There are 3 ways to turn a row about zero (a turn may also mirror it). The second row of each pair is the first, turned, with some noise. The first 27 pairs use one turn. New pairs use 2 turns, one after the other, and a turn may come again.
In the rows, 128 means zero.
Some pairs, each with its turns in order after it:
[179 101 144 102 104 126 147 179]
[171 123 164 147  89 183 114 126]
(0)

[165 107 160 102  78 138 133 157]
[148 139 171 171 110 176 117 118]
(0)

[106  82  97 122 105 112 127  81]
[169 128 106  88 146 179 109 113]
(2)

[ 87 167 139  76 141 171  87 108]
[171 160 175 165 105 106  82 106]
(1)

[116  84 173 177  95 112 100 154]
[153 140 151 143 146 149 203  81]
(0)

[114 135 117 108 172  81 179 123]
[132  68 102  85 106 118  99 114]
(0)

[140 142 144 158 142 177 180 157]
[102 149 135 124 194 147 119  93]
(1)

[127  77 167 142 176  76 175 134]
[130 169 115 102 198  96 106 171]
(2)

[142  87  87 137 156 132 105 110]
[139  95 119  85  98 134 124  94]
(1)

[113 154 164 154  98  88  98 142]
[126 170  92 115  90  92 159 126]
(2)

[ 91  83  90 136  89 109  88 174]
[140 195 109 106  97 150 160  75]
(0)

[138 143 127 171  84 107 123 161]
[126 145 173 127  97 120 169 107]
(0)

[ 91 105 132 130 150 116 130  96]
[127 131  89 115 150 145  97 140]
(2)

[ 89 136  91 128 108 139 119 146]
[100 125 129 109 103 152 117  92]
(2)

[180 113 137 142  90 134 106 172]
[ 76 136 152  82 134 110 138 156]
(1)

[ 92  87 179 124 167  78 141 141]
[ 83  81  86 181 116 118 103 137]
(1)

[ 85  85 167  84 165 118 153 105]
[158  85  67 145 159 144 102  92]
(0)

[140 172 136 167 167 170 163 145]
[128 119 150 131 209 143 124  91]
(1)

[178 145 131 134 120  77 146 170]
[ 99 117 113 106 165  80 160 168]
(1)

[164 161 122 132  83 135 146 109]
[146 137 149 143 106 158 182 135]
(2)

[ 81 117  90 107 174 136  96  95]
[110  81  75 121 146 152  90 100]
(2)

[121 123 178 136  92 110 128 152]
[136 109 151 158 117 148 166 103]
(0)

[102 122 173  82 175 114 149  96]
[121 118 110 201 111 109 120  98]
(1)

[ 93 163 112 178 102  77 171 178]
[ 72 169 132  64 116 123 175 125]
(2)

[131 105 121 141 107 179 145 146]
[167 167 151 149 141 112 107 118]
(0)

[161 113  94 146 101 106 128 108]
[164 119 136  96 131 150 167 128]
(2)

[ 99  88 152 144  90 100 172 160]
[ 74 146  81 144 133 162 125 168]
(1)

New pairs, each followed by its turns in order:
[124  80 103 146 131 106  97  85]
[159 140 115 157 125  99 102  78]
(0) (1)

[174 101 113 165 134 111 111 178]
[ 93 184 143 143 151  84 149 111]
(0) (1)

[154  78  84 148 134  79  84  91]
[176 103 165 149 206 142 127 106]
(2) (2)

[ 86 155 117 137  97  96  90 130]
[136 131 123 128 134 195 146 102]
(2) (2)

[ 92 100  80 144 112 140  96 125]
[175 122 130 154 118 161 105  94]
(2) (2)

[152 157 150  98 167 179  85 119]
[116 114 116  77 181 132  82 148]
(0) (1)

[161 131  93 117 138 122 123  90]
[154 152 148 137 160 156 152 131]
(1) (2)

[ 77 137 168 156 159 110 144 174]
[113  73 107  85 116  81  87 132]
(1) (2)

[127  81  89 125 142 114  80 125]
[116 166 137 148 118 183 101 108]
(1) (0)

[129  90  84 106 100 168 148 115]
[130  91  91 167 103 103 156 116]
(0) (2)

[127 170 124 139 106  79 107 120]
[118 109 142 107 107 101  71 108]
(2) (0)

[150 105 153 147 148  83 108 105]
[177 121 105 141 154 124  91 130]
(0) (0)

[178 157  83 118 117 128 100 177]
[125 141 148 186  60 119 132 115]
(0) (0)

[150 164 167 142 139 134  77 176]
[121 103  93 143 122 141 166 199]
(2) (1)

[132 146 130 122 148 104 175 147]
[104  94 119  93 166 121 136 126]
(1) (2)

[ 83 172  83 175 177 146 117  95]
[ 88 157 107 102 195 117 152  66]
(0) (2)

[ 99 110 139 163 148 155 107 159]
[104 149 103 132 109 162 155 105]
(2) (0)

[153 154 169 148 127 168 126  76]
[ 90 133 111 101 134  70  95 155]
(0) (2)

[145 163 103 114 147  77 105 125]
[123 124 123 104 187 172 124 144]
(2) (2)

[171 173 176 173  87  99  79  76]
[ 21 138 107 168 174 146 119 121]
(1) (1)

[117 133 133 120 132  77 116 146]
[ 98 100 111 101 118 113 110 128]
(2) (0)

[ 95 130 155  91 111 166 132  95]
[152 126 176  90 141 157 128 131]
(2) (1)

[ 88 172  90 117 147 127 145 100]
[129 111 149  85 144 110 174 102]
(1) (1)

[166 126  91 137 117 124 153 143]
[109 127 138 149 167 157 127  98]
(1) (2)

[110  83 156 100  95  94 165 156]
[ 76 119 127  81  90 141 135  91]
(1) (2)

[146 107  99 117 176 161 103 167]
[ 81 117  81 134 143 189 117 132]
(1) (0)

[169 166 159  76 102 159 148 143]
[154 102 127 194 172 117 143 152]
(1) (1)

[114  96  85  85 117 147 151  85]
[146 114 142 141 104 188 179 120]
(1) (2)

[132 155  98 107 176 119 112  88]
[108 116 131 100 140 119  91  65]
(0) (2)

[116 132 125 176 177  78 162 146]
[127  81  86  84 110 140  97  94]
(1) (1)

[168  94 148 100 132 114 164  83]
[164 107 144 117 120 114 140 199]
(2) (0)

[167 141 105 160 166  85 105 156]
[142  72 108  86 121 156 107  93]
(2) (0)

[114  93  86  97 129  95 177 156]
[ 95 176 106  76  90 110  94 135]
(1) (0)

[116 120 167 155 128 127 162 112]
[105  82 116 140 105 135 147 108]
(0) (1)

[138  90 156 121 121 121 120 144]
[121 138 150 117 145 142 139  89]
(0) (1)

[108  86 100 149 130  80 154 119]
[ 96 117 100 141 156 160  80 134]
(0) (0)

[ 99  97  77 172 129 144 107  96]
[174 113 170 161 104 153  97 123]
(1) (2)

